All rows are made from the same 15 directions, up to rounding. Whole rows:
[[  1  12  29   0  34  17  16  13  -6 -10 -20  -7 -13   7  21 -22  -7   3
    7 -15]
 [ 23  -2 -17   9 -27   2 -28  42  -8 -34  16  18  -7  -4 -11  19   1   5
  -18 -12]
 [ 18   6   8  -8   2  58 -20  -1  22  -1  19  45   2  23  16  -4   3  46
   27 -30]
 [ 13 -26   5 -11  15  -5  22  16  -2 -18   7 -20   3  -1  17 -11  14   3
   -2  -9]
 [  5  -4   7  -6  -4  16   0  13  -6  -8  -9   7 -18  11 -10  -7   4 -12
    6  -1]
 [ 25 -35  -4 -16  -1  15 -16  -7   0  10   5  22 -16  12  17 -28  21 -14
  -17 -17]
 [ 18   5 -16 -21 -14  11  14   2  -6  17  26   8  28  18  -2  -3   4  25
    4  -4]
 [  1   7  12 -22   8  19  -5   0  18 -38   6  28 -17  21  17  -5  -1 -13
   16  10]
 [ 10  35   2  -8  -5  31 -11  21 -16   0 -30  27 -19   0 -15   0   7 -16
   -7 -10]
 [  6   2  19  -4   2 -20  13  13 -20   8   4  -6  -2  -2  19  -1  -5 -18
  -10   6]
 [  9  18  27   6   8  21  14  34  -2  -6   3  -2  -7 -11   5   5  -7  13
    4 -14]
 [-10 -46  13  32 -28  15  -3 -19  34  19  -7   8  14  11  -8 -27 -18  25
   18  -7]
 [-33 -22   5   4  13  15 -18  16  14   9  -1  -3 -26 -24 -18  17  14 -17
  -14 -17]
 [  6   1   2  33  13  -6 -20  14 -11 -36 -39  -9 -11 -11   7 -21 -15  -9
  -31 -26]
 [ -7  17 -12 -17 -11  16   4  16 -11 -18  32  -5  13 -11 -32  20 -18 -20
  -41 -13]
 [ 13   3  11 -26   7 -15  34   5 -44 -38  35  -1 -14 -10  33  47 -33  -8
  -14  15]
 [ 13 -18 -15 -48  14  38  14 -29 -25  -7  22  11  -7  33  -2  -6   0  -1
   -2 -16]
 [-14   9  -2  -8   9  -3  28 -15  -1  19 -35  -6  33 -24  13 -17  -6 -15
  -38 -11]
 [  4 -51  13 -19 -35   5  16  13 -30  19  21   1   3  14 -20  19  11 -15
   10  -4]]

The start of a row, then its end:
[  3 -32 -10  15 -17 -12 -18   0  10  13  15  -8   6  33 -13 -40  -4   2]	[-2  0]
[ 14 -17  -5 -13   5  -7 -16  13  -1  -7   8  13  -7  13  22 -11  21  -6]	[-6 -6]
[-25  16 -11 -26   7   3  23 -11  29 -35   4  13  15   3  12   9 -18   1]	[ 3 24]
[  3  41 -12   3  11 -33  -3  -3   3   2 -36   4  12   1  23 -15  11  -2]	[ 4 23]
[ 10  16 -18  11  17 -27 -18 -23  -3   7  33 -22  13   0  10   2  -2  19]	[-7 -1]
[ -5 -24 -26 -20  -5 -13   7  -4 -29 -10 -34  -6   6  12 -15   6  24 -15]	[3 2]
[-40  -7  22 -23 -17  26  47  22  -2   1  -1  21  -8  -9  -6  39 -36  -5]	[ 6 19]
[  0  -3 -15 -11  -5  -8 -14  10  10  -5  -1  18   4  12   9  -7  12  -2]	[-4  5]
[-24 -11   0  16  -5 -20   4   8  25  -4 -38  25  17  -8  40 -11 -23  14]	[-12   8]
[-13  37 -27   8  15 -26  -3 -24  12 -16  38 -17  61  11  16  16 -26  53]	[ 4 -1]
[ -4   4 -14 -12  37  19  -5 -24  -9 -24   6  -2   0  -4  13  22  -1  25]	[ -1 -27]
[ 11  -5  -6 -11  -3 -54 -12  17 -22   1  22 -12  -7   7  12  11  25 -28]	[-1 26]
[-12   0  14 -17   6  11  18  11  -6 -13  -9   7  53   8  20   1  -1   9]	[ -8 -32]
[ -1  32  11   8 -17  -2  15  24  12  -3   1 -14   2 -11 -29   2  -1 -13]	[ 8 22]
[ 34  12  -1  34 -13 -19   1 -20  -8  39   2 -33 -32  -7 -26 -29  -4  -5]	[ 9 28]
[ 14  10 -11   3  -6  14  -3  16  25 -24  15   1  -3 -10 -11  -6  -1   6]	[-11  -1]
[-14  23 -12  -2  17 -14  -6   1  24   1  31 -11   0 -23   3  14   0   0]	[-17  11]
[  0 -22   5  36  10 -26 -36  -4 -14   9  -6  -3 -12  -9  22  12   0  16]	[ -1 -17]
[ 23  34  12   7   8 -10   2  13 -12   4 -18 -13 -13 -29  -2   8  27 -17]	[2 5]
[-54  -3   4  -2  20  13  -1  -4 -21  -9 -35 -11  20  38 -25   4 -13   5]	[ 23 -21]
[  2 -10  -6   1 -23  -7  -5  10  -8  -9  18  -4  16  25 -18 -11 -13  -7]	[-6  0]
[  1  48 -20 -11   7   5  -6   3   0  -2   5  16  17  20   5 -11 -16  16]	[-9  2]
[ 24  31   2  13 -22  -7  16   8 -19 -18   0 -11   2  10 -17 -17 -35  -8]	[-8 17]
[ -2  15   2   0 -16 -15  23  -2  -3  14   1 -16  25 -25 -12  13   0 -13]	[-13  11]
[  5  14  17  -4  -2 -10 -20  13  -6 -33 -11  18  24   6  21  12  18 -14]	[  5 -13]
[-21  -5  11 -13 -35 -10  16  35 -19  28 -17  24  22  17  -2   7  -7 -13]	[ 0 12]
[  4   9   8 -14  14   1  27 -16 -32   0 -15   1 -11  11  18   0 -22  -1]	[6 9]
[ 20  12   3  38 -33  -1 -10   5  11 -15   3  -8 -29 -22 -35  11 -14  -1]	[12 24]
[ 24  -1 -11  19 -13   5  20 -10  22 -14  15 -27   2  -4 -20 -33 -24  13]	[-8 10]
[  4  12  12  -3   0 -20  22   3 -28   2 -20 -18  -4   4  -4   1   1 -19]	[12 19]
[ -4  15  -7 -21  24  -8  24  18  -7  13  11  -1 -10 -21  28  11  -6   3]	[-25   7]
[  4   1  15  -3   3  -2  10 -37  -9  11   0   8   8 -25  25  24  -5  -4]	[-5 -3]
[ 10  12  -9   0  -3  21  -1  -5   3 -43   1 -18 -14  -4 -45  27  21   4]	[37  6]
[  7 -11 -13  -8  -3  24   0 -50  -8 -14   5   7 -17  -3 -15  15 -14  -3]	[2 0]
[  9  41   2 -15  17  15   2  -3 -11 -11  -9  -4 -33  28 -19 -27  -4 -25]	[12 19]
[-20  -6  18  21   8 -11 -14   1   0 -10 -14 -23  -3  -6 -18  11  11 -14]	[16 -5]
[ -5  -1  14  -2   0 -17  15   0  13  -3   9  -7  -3 -11  13   0  -4 -16]	[-1 21]
[-27  -8 -16  -1  -3 -13 -11  -1  11  -3 -12  16   4  -6   8  12  -7  -3]	[-13   7]
[-13 -28  -6 -12  11 -13  21  23 -14  15 -11 -14   3  -5  10  -1  11   0]	[-13  -7]
[  7   6   5   9 -10  20   0  -6  -4  18   8  16 -21 -17  -1  11 -23   7]	[-11  -2]
[ -7   1  -9  -5  10 -17  33  11 -40  15   5 -23 -17 -10   1  20 -28   6]	[-16  13]
[-22   0   4 -20   5  -6   7  24  27 -24  21   1  11   6   7  -4   1 -19]	[-11   9]
[ 28 -10  -5 -18 -32  19 -11  -7 -23  -3  -9  54  -2 -14  17  38  11  -2]	[ -6 -10]
[ -2   2 -23   0  -9  -7   1 -11   7  13  -7   1   6  -8  -9   0   3   4]	[-6 11]
[ -9  -6   9  -5 -19   2  -5  -5  -4  35  -7  26   9  24   6 -23 -14 -13]	[-7  3]
[-22  -7  22  20  21   8 -24  18  29 -13   8  -1  10 -30  17   3   0  -4]	[-33 -39]
[ 12  12  -1  14 -23 -15 -13   8 -14  39  -1   1   0   2 -13 -11   3 -11]	[-9  7]
[  0   5 -21   9 -14 -33  -3  46 -10  -2  -3 -14   3   9 -15   1   9   6]	[ 3 17]
[ -7  23  41  18  -7  28  -3 -23  -1  -7  -9  -3   4  14 -25 -17 -30 -24]	[  8 -11]
[  7  23  14  17  11   3  -1  -4 -14  14  -4 -15  18 -10  -2  23  14  31]	[ 29 -18]
[  1  14   0 -12   3   7   0 -12  20  -9 -14  18 -14   4  10 -27  -6 -25]	[-10  17]
[-23   1  17  -1  29  31   5 -21  24  -3  -7  12  -8 -36  20  23  -6   9]	[ -6 -19]
[  9 -10  19  40 -21 -20 -10 -22 -13  32 -21 -18   8 -23 -12  -9  -3 -19]	[-12  -8]
[  7   3 -13   5   2 -31   9  -1  -9   8   5 -28 -22 -11 -13  12  13  -3]	[15 32]
[ 19   4   8 -26  -4  40  39 -56 -30  20   5 -11  26  -9 -20   9  -2  -6]	[ -3 -22]
[  1 -33  -9 -24 -30  26   0  -1  -7  19  25  25 -12  14 -22  19   5   0]	[9 3]
[-22  11   3  -4  -1 -14  16  -9   6 -18   2 -22  16   8 -20  12  -2  -8]	[24 23]
[  3  -6   8   6  17   8 -18 -20   4  23  -4  -3  -3   6   2  -9  24   9]	[ 20 -16]
[  3   9  13 -13   5   4   5  -8  12  36  44  -8   5 -17  -1  18  20   1]	[7 2]
[  8 -10  45   4   9  -1  30 -29 -33  29 -16 -13   2  18  20 -11 -12   2]	[35  0]
[ 12 -23 -29   1  13  -6  11  22  11  -5  13 -10 -14   2  17 -31 -13  25]	[-27  -1]
[  2  -7   6  18 -20 -12  -2  16  12  19 -35   8  26  -2   8 -26  11   1]	[-4 -5]
[ 11  -4   4  -5   2 -35 -31   0 -27 -14  34 -11  28  39   9   5  19  -6]	[ 13 -10]
[-22  44 -13 -21  31   8  -2 -24  -9  -5  -6   3 -10  14  -6  27   3  10]	[32 15]
[  8 -22   0   1   3 -35 -12 -16   9  -3 -13  14  -4   4  44 -20   8 -13]	[-4 16]
[  7   4   0   5 -14   4  10  32  20 -27  10   3  24   2   3  -7  -9  18]	[-4 -5]
[  3  14 -15   0  26  11  -1  10  -8 -34  -1 -19  -4   7 -10   5   3  24]	[ 10 -15]
[  7  20 -19  15 -24 -21   2  19 -11  -7  19 -12  34  -6 -13   9 -23  16]	[-24  -1]
[-24  22  -9 -15  21   2   7   2 -26  23 -10   0 -23  23  -7  -4 -20  -4]	[-1 12]
[ 18  -6  21  11 -24  -4   3 -12  10 -31   8   9 -28 -21   1  26  -6 -16]	[21 29]
[ -3  22  -3  -1  37  39   7 -12  43  15   0   6 -50 -41   8 -11  -3   8]	[-15   3]
[ -3   6  -5  -3 -22   0   1   5  28  31  14  23   6  15   4 -23 -11   8]	[ 1 23]
[ 18 -20 -18   1 -15 -17  -4 -26 -44 -20 -11   2  -3  -9   0  37  -1  -2]	[-2 -1]
[  7 -32   0  -2 -19 -21  -9  -7 -10 -23   8  -1  -3  17  -2   1   3 -22]	[ 5 12]
[ 10  -3 -21  14   4 -12   8 -18 -16  10 -11 -14 -25   3  -4  -6 -16  19]	[ 9 20]
[-35 -34  10  27 -14   3  -3  21  -9 -58 -10  -4  15 -11 -12  43 -37  12]	[ -7 -26]
[  7  -4  -6  17 -15   7  -7  -6  12 -10  20  -2   8  -2 -11  -6 -23  12]	[-12  -7]
[ -9 -27  10  12  15  -6   7   5  -9 -10 -30 -28  -9   4  -9 -13  11  -6]	[13 -9]
[-39  -5  17 -27   5 -26  12  29  24 -16  20   3   7  38  15 -13  -4 -27]	[16 35]
[-11   1 -43  -3  15   2 -34  13   6   1 -27  29 -23 -22  13   8  12   6]	[-38 -12]
[-15  17 -17  16   0  -5 -12  -8  10  11  -9  11  33  -7  12  -2 -21  27]	[-21 -14]
[ -8  -7 -18   1  20 -22   2 -12  12 -16  -2 -22  25  -2  11  -2  13  17]	[ 3 -3]
[ 15  38  15   5   4 -14  -3   7 -36  21  -7  -3  -8  24   6 -26 -19 -18]	[-8  7]
[ 27 -12  -4   5 -29 -13  14 -11  -8   2   4   1  18  -7   3  18   9  20]	[22 12]
[  3  56 -10 -10  59 -22 -16  40  -3 -40   5  -3  -2   0  52 -15  -4   1]	[-40 -14]
[  0  28  17  -2  10 -21  -7 -23 -13  20  17   4  31   2  33   2 -12  -8]	[-15  -6]
[-18  11  -5  15   7 -45 -34   1   6   3  13  -9  -5   2   5  15  10  -8]	[10 21]
[-21  32  -2 -15  44  -2   7  22  -3 -22   0 -12  13  13  18  -5  -6  11]	[ -7 -13]
[  8 -22  -1   7  -8  13 -24   2  -1 -26  24   0  16   4 -10  15   7  12]	[ -2 -33]
[ 15  -2  -6   0   5  -3  15 -11  12   8  17   1  -9 -21  21   8  -5  22]	[-1 11]
[ 30  19 -21  -8  12  -9  -8 -15   4 -12  21  -3 -13  -9  11   1  12   4]	[-6 11]
[  8 -25   5  26 -18  -2 -20 -14  31  14 -16  13   7  -6   8 -18  15  12]	[13 -4]
[ -4  18   9   4   6  33 -14   5 -16  -4   7  29 -46  11  -1  18 -37  13]	[ 7 -1]
[ 26  -9 -15  -8  -6   8  -3 -17  -5   1 -19  20  -2 -13  15   5  22   8]	[-1 -6]
[-12  -6 -14 -12  22 -53 -28 -27   4 -14  16 -13  -6  16  19  -3  20 -34]	[ 1 27]
